The same things were measured in two ways. Each way mixes the same 11 hidden numbers, adds some noise and spreads widely along 6 directions of its own, which tell nothing about the thing.
In the rows, 128 means zero.
Some things both ways: the first way, then the second way.
[122 168  88  76 148 136 124  52 153 176  89 169 111 113 150  93 185 168
  79 158  70  77 168 159  80]
[121 107 121 174 118 139 134 114 147 149 137 124 166 127 115 123 163 138
 144 115 144 152  94 149 130]

[121 140 126 123 142 108 114 165 132 113 100 111 167 131 118 151  99 120
 125 143 124 157 107 112 113]
[119  70 163 179  76 170 139 118 140  81  88 121 141 122  84 105 162  91
 106 202 150 186 102 121 115]

[143 157 114  98 152 172 131 114 133 165 118  97 108 134 126 138 142 139
  88 149 156 149 105 128 118]
[107 134 142 100 144  89 144  79 152 143 163 136 139 110 123 161 123 164
 144 169  66 123 131 172 140]

[139 156 107 123 157 115 156  87 155 166  95 155 141 121 154 102 129 133
 118 146  95 106 142 120 138]
[117 192  99 160 200 116 141 181 148 139 100 170 119 157 134 145 128 146
  73  71 165 136 133 149 158]

[147 103 179 112 128 139 138 197 106 126 129  68 154 115 108 183 116 133
 136 152 165 185  69  94 139]
[ 84 130 116 172 102 127 146  47 125 174 171 120 169 155 143 123 144  91
 182 152 144 131  98 177 102]

[144 144  98 114 177 122 114 124 194 162  50 153 134 115 157 105 105 131
  99 122 105 139 109 108 142]
[133 133 163 149 116 160 158 149 178 115 128 130 140 105 104 120 199 138
 123 171 122 139  90 141 119]

[157  75 137 142 136 165  82 126  95 139 104 131 142 117 207  80 157 190
 109  63  91 101 101 118  93]
[116 119  95 180 146 167 200 167  71 151 109 145 179 181  92 155 133  81
  95 100 187 160 112 152 155]

[ 97 160 110 101 145 104 105 147 125  85  92 131 158 141 104 125 133 115
 116 152 120 128 154 111 106]
[114 109 138 191 122 144 141 132 161 128 102 139 146 136  97  94 155  96
 120 128 162 166 121 158 109]

[146 131 131 114 170  94 112 109 162 128 102 168 146 183 128 128 147  67
 109 192 140  98 129 104 107]
[102  95 136 131  88 149 128 104 151 165 180 101 177 107 143 105 135 138
 180  77 133 144 133 142 136]

[131 123  98  97 149 122 130 121 127 132 141  75 159 137 117 149  89 135
  94 114 126 136 123 156  95]
[121 109 124 140 121 124 166  86 121 127 155 134 150 131 111 153 145 136
 135 155 105 151  65 142 130]

[152  95 120 174 149 165 122 119 163 144  80 107 139 111 223  78 141 162
 132 101 136 144  83  61 175]
[141 180 148 172 144 143 114 191 160 148 100 157 141 192 117 130 114 141
  95 131 153 142  60 161 130]

[156  98 146 129 143  96 169 114 121 174 144 119 151 120 155 148 113 107
 131 102 142 105 106 117 123]
[131 162  99 138 149 163 151 164 152 104  93 129 119 122 116 126 152 136
  91  87 181 141 153  97 163]

[112 142 135  97 126 135 127 142 154 157  99 139 170 138 105  75 111 117
 115 189 105  93 147 110 150]
[110 159 106 209 160 158 157 162 167 171  97 115 145 148 109  84 170 100
 123  90 197 139 100 168 104]

[130 129 110 117 159 107 128 117 157 132  57 144 148  85 162 105 138 142
 118 132 100 137 127 126 123]
[ 97 111 136 121 124 172 169 127 168 104  95  91 148  93 138 150 167 149
 111 157 145 115 158 129 159]

[145 150 114  98 163 108 130  82 175 210 100 163 113  59 181 109 159 141
 116 187 114 109 105 130 115]
[125 178  64 152 240 111 152 158 126 174 122 139 124 120 129 141 176 169
 127  58 146 120 115 173 136]

[120 169 101 116 144 106 138  96 124 145 167 104 145 144 131 138 112  99
 119 156 143 113 130 132 111]
[108 173  77  77 157 106 152 103 159 120 147 125 115 105 128 148 115 148
 121  68 149 131 162 150 154]

[131  89 125 118 146 140 104 147  92 102 117  83 167 165 118 173 133 160
  97  74 136 132 127 115  83]
[122  63 173 121 102 151 170 113 105 118 134 171 140 128 130 148 109 145
 120 154  80 152 123 121 147]

[110 150 109 103 121 121  92 146 121 110 117 100 149 141  87 167 120 121
 108 125 119 112 142 113 103]
[109 112  93 126  83 174 160  96 119  92  68 119 122 146  59 139 115  78
 104 171 174 162 181 105 160]

[107 116 131  83  98 149 107 135  96  82 121  82 153 166  90 103 128 118
  89 141 105 112 132 155  80]
[104 138  86 109 185 156 140 178 151 110 100 140 125 142 151 149 127 120
 113  79 177 113 205 153 165]

[163  80 121 134 112 226  78 123 142 158 131 106 109 138 217  67 138 157
 113  76 109 124 100  88 133]
[111 138 116 111 114 155 116 185 162 119 100 163  97 148  92 127 150 121
 118 127 132 151 123 122 139]

[160  66 131  84 159 129 160  62 108 177 150 108 115 120 170  90 146 126
  69  74 142  58 104 168  81]
[107 164  97 118 124 139 139 131 120 154 160 125 170 181 131 179 113 141
 141 123 137 120  99 127 170]

[143  99 123 134 139  92 137 100 144 136 109 116 150 104 178 115 125 134
 121 107 115 100 108 114 130]
[114 132 136 140 148 136 109 134 114 144 151 149 123 160 171 145 101 159
 135 113 118 133  56 120 139]

[120 124  99 121 172  94 114 116 158 122  83 142 165 158 125 116 132 106
 102 139 137  97 143 110 109]
[135  84 181 164 123 144 136 142 156 131 130 141 142 121 116 105 134 157
 130 144  89 152  79 131 117]

[ 95 154 109 112 104 138 113 116 128 119  98 108 129 134 134  92 149 157
  95 110 106  99 118  88 124]
[107 129 154 149 129 129 153 115  99 133 160 131 163 160 124 166  98 126
 131 173 102 145  71 126 146]

[166 128 122 132 130 206  68 144 144 122  97  93 132 160 132 154 122 120
 106 114 111 156 124 116 139]
[100 138  99  75 143 156 183 101 133 119 108  94 135  96 108 158 124 146
 130 135 130 112 230 132 180]

[173 125 132 123 151 154 120 147 147 121 131  70 144 142 125 148  70  81
 133 148 138 171 108 132 163]
[ 95 145 124 111 194 121 168 140 113 136 104 109 121  78 136 162 135 195
 102 125 113 125 157 114 180]

[127 121 133 141 116 147 121 132 122 144 130  70 142 128 161 127 115 156
 103 143 137 161  40 104 107]
[144 162  68 132 177 145 177 134 110 136 175 114 188 160 107 175 139 108
 141 104 170 129 106 195 143]

[167  92 115 160 170 122 114 103 152 120  60 153 137 112 212 104 127 122
 124  54 102 116 118 107 141]
[124 176 121 162 176 119 134 153 173 154 161 150 140 164 155 127 128 134
 142  86 131 107  87 163 119]

Other things, the second way, with their names:
k_660: [ 85 158 124 119 152 121 150 130 195 136 111 129 115  86 153 121 165 163
 117  86 148 115 161 155 137]
k_673: [137 169 121 133 154 152 100 153 193 102  89 168  89 149 155 107 134 144
  91  93 185 131 128 149 122]
k_939: [ 99 130  92  94 123 158  75 132 138 110 113 196  71 181 170 121  97  98
 142  95 163 141 131 138 123]
k_625: [113 152 134 121 157 134 116 161 141 119 128 161  84 116 148 113 117 151
 107  70 129 147 151  95 149]
k_162: [134 119 145 179 193 107  84 209 136 129 101 199  91 144 139 116 131 172
  93  78 107 175  73 106 138]
k_682: [118 129 147 148 157 136 128 188 165 130 135 202  90 117 136  80 173 107
 132  70 131 151 136 164  90]
k_928: [ 98 100 141 141 144 130 125 167 129 114  98 184 106 122 137 134 146 143
  96  99 120 158 159  99 162]
k_151: [ 97 113 127 112 143 124 162 115 124 121 153 161 130 123 161 156 133 139
 124 100 118 132 141 130 154]
k_995: [109 112 135 113 107 180 185  69 140 122 150  17 190  54 126 119 149 143
 161 139 169 119 173 141 144]
k_490: [106 104 158 138  94 151 166 141 130 130 120 114 158  82  96 130 185 150
 107 121 140 175 122 105 159]
k_790: [112 144 128 127 130 134 131 138 146 116 111 137 128 134 118 143 119 139
  98 122 146 147 135 126 156]
k_13: [ 92 140 131  78 112 130 139 125 135 130 117 166 101 132 122 151 112 141
 108 118 123 144 165 130 156]
k_833: [119 151 139 130 145 168 152 152 152 114 132 132 140 111 141 119 161 128
 124 114 163 122 185 136 144]
k_468: [ 94  99 151 159 102 112 164  77 159 127 163 110 167 115 119 144 149 121
 158 178  89 134 107 142 130]
k_839: [ 96 111 172 142 178 147 212 151 127 118 116  93 152  38 123 131 176 161
 100 130 120 130 197 115 158]
k_670: [138 172 112 174 203  96  80 179 144 175 106 198  96 146 143 112 137 195
  96  48 137 157  80 150 133]
k_483: [ 76 122 164 185 151  83 146 104 138 152 132 149 126 120 148 140 147 149
 118 160  83 145  80 138 123]
k_517: [113 147 147 169 151 101 129 121 120 157 131 152 152 168 123 164  95 156
 119 156  92 138  99 135 156]
k_465: [ 90 128  90 108  51 172 159  99 146 116 102  73 188 175  53 177  97  95
 124 193 147 140 165 104 191]
k_924: [111 205  69  87 134 197 127 163 189 113  67 115 118 151 131 141 146 130
 101 107 226  98 186 143 168]
k_369: [ 92  86 191  95  81 149 161  75 158 110 166  96 138  68 156 123 146 152
 156 179  88 128 120 115 126]
k_970: [112 111 157 190  97 136 122 116 125 133 120 128 158 158  95 122 122 115
 126 176 130 176  72 122 127]
k_474: [ 73 136 155 102 106 135 131 102 216  98 172  90 124  72 182 111 161 116
 161 126 140 107 157 145 108]
k_189: [100 193  24 153 139 114 158 112 142 142 114 204 106 229  70 143 136  30
 119 110 182 143 104 191 109]
k_379: [ 97  56 168  68  99 139 117 112 196  87 143 104 113  37 177 116 139 180
 141  94 108 137 166 129 138]
k_222: [100 155  78 178  73 175 140 101  96 149 130 114 158 187  89 105 134  55
 141 123 218 175  82 124 123]
k_244: [121  84 173 190 129 174 167 144 121 126 131  73 183  87 128 125 181 161
 127 146 137 150  90 104 147]
k_12: [125  60 172 176 132 150 122 163 155 110 115 152 144 143 131 136 142 140
 128 180  82 147  72 134 124]
k_67: [159 188 127 216 229 118 113 194 168 142 105 155 108 105 122  82 204 162
 106  90 163 150  75 163  95]
k_118: [135 131 125 183 136 134  60 129 201 118 138 135 114 142 128  58 143 110
 175 122 147 150  96 155  79]
k_609: [115  79 143 145 139 106 141 113 114 133 175 119 148 105 128 146 115 174
 152 121  61 156  87  89 157]
k_70: [ 93 100 118 159 129 143 137 123 134 160  86 173 102 153 119 103 130 115
 138 119 121 144 110 146 118]
k_104: [109 232 122 181 182 124  64 173 192 161 113 187  83 183 178  71 122 111
 120  57 197 125 121 166  90]
k_364: [ 95 161 122 148 119 153 137 127 139 147  98 115 140 141 115 125 130 123
 107 120 181 148 137 131 149]
k_835: [ 92 136 110 159 182  84 116 122 143 159 131 169  95 128 129 100 124 117
 146  85 113 151 134 172 103]
k_988: [ 50 146 112 102 114 126 139 122 138 147 105 132 119 160 121 160  86 101
 119 133 134 138 153 148 152]
k_926: [123 163  67 112 114 217 119 172 146 105  69 119 116 177  93 119 131  90
 122 115 218 131 160 116 151]
k_8: [ 99 192 118 101 107 115 142  83 212 122 150  92 131 115 115 133 142 134
 144 160 133 114 134 159 127]
k_175: [120 117 122 107 141 144 120 128 155 126 116 164 102 152 143 141 113 156
 145 148  92 111 120 134 137]
k_403: [ 95  91 134 149  94 179 140 132 164 107  83 140 146 170 118 126 111  77
 124 162 157 140 162 155 132]

Some of these things the first way, each followed by its name:
[122 137 105 112 157 105  53 149 135  90  76 179 125 125 162  90 153 121
 124 109 113  94 130  78  97] | k_682
[154 135  77 128 179 117  99  59 145 109 110 143  99  64 241 105 184 142
 146  97 128 115 146 122 115] | k_670
[139 137 116  90 162 113 117 122 126 126 138 129 116 126 152 115 141 121
 123 140 143 120 129 110 114] | k_490
[169  81 147 118 124 129 124 144 127 147 152  68 180 171 118 166  68 106
 101 135 109 127  93 146 114] | k_939
[126 128 102 113 150 114 115 118 183 118  72 131 157 180  94 131 115  68
  91 145 125 115 153 113 121] | k_465
[ 98 158 104 119 113 114  96 194 162 124  91 108 177 139  93 155  65 124
 125 144 103 166 115  77 140] | k_189
[141  80 142 124 148 155 108 149 116 125  75 116 175 165 118 121 127 137
  90 110 111 123 124 132  95] | k_403
[145 116 108 112 156 136  94 130 118 100 104 103 140 135 146 123 115 126
 114  81 120 118 128 122 126] | k_369
[135 135 113 108 175  57 129 126 139 105  86 148 161 137 122 162 114  99
 118 123 112 126 133 130  94] | k_151
[137 137 133 100 151  54 164  79 123 185 144 175 130 127 134 125 148  87
 108 133 142  30 134 116 104] | k_625
[151 137 104 106 165 134 109 140 135  90  86 112 148 172 103 147  86  92
 101 100 106 152 155 156 115] | k_468
[143 132 117 125 149 152  83 142 148 109  94 128 154 162 135  82 100  88
 117 141 116 118 141 116 144] | k_988
[158 139 132 116 144 131 130 144 169 147  92 141 161 186 110 159  98  95
 112 174  81 146 144 114 135] | k_928
[125 121 146 116 141 103 113 139  88  88 142  84 137 103 131 145 152 105
 129 141 185 134  85 120 107] | k_995
[119 168 124 113 145 101 137 143 171 114  93 120 162 152  94 134 109  82
 128 197 126 138 142  93 164] | k_364
[142 117 135 111 143  64 111 132 118 133 129 137 137  92 155 134 131 108
 132 104 136  76 104 106 109] | k_222
[132 154 113 108 149 141 149 118 136 139 129  92 123 124 125 125 109  97
 117 126 169 141 115 118 149] | k_8
[158  82 120 122 178 125  72 155 150 123  78 139 171 125 143 137 116 114
 123 111 111 115 160 123 122] | k_70
[ 88 173 126 102 145  79 165 118 176 139  66 145 137 125  90 142 173 104
 105 197 154 129 131  67 139] | k_517
[154 129 135 125 147 117 128  97 121 143  96 161 106  81 194  76 167 133
 136  76 111  66 127  99 156] | k_104
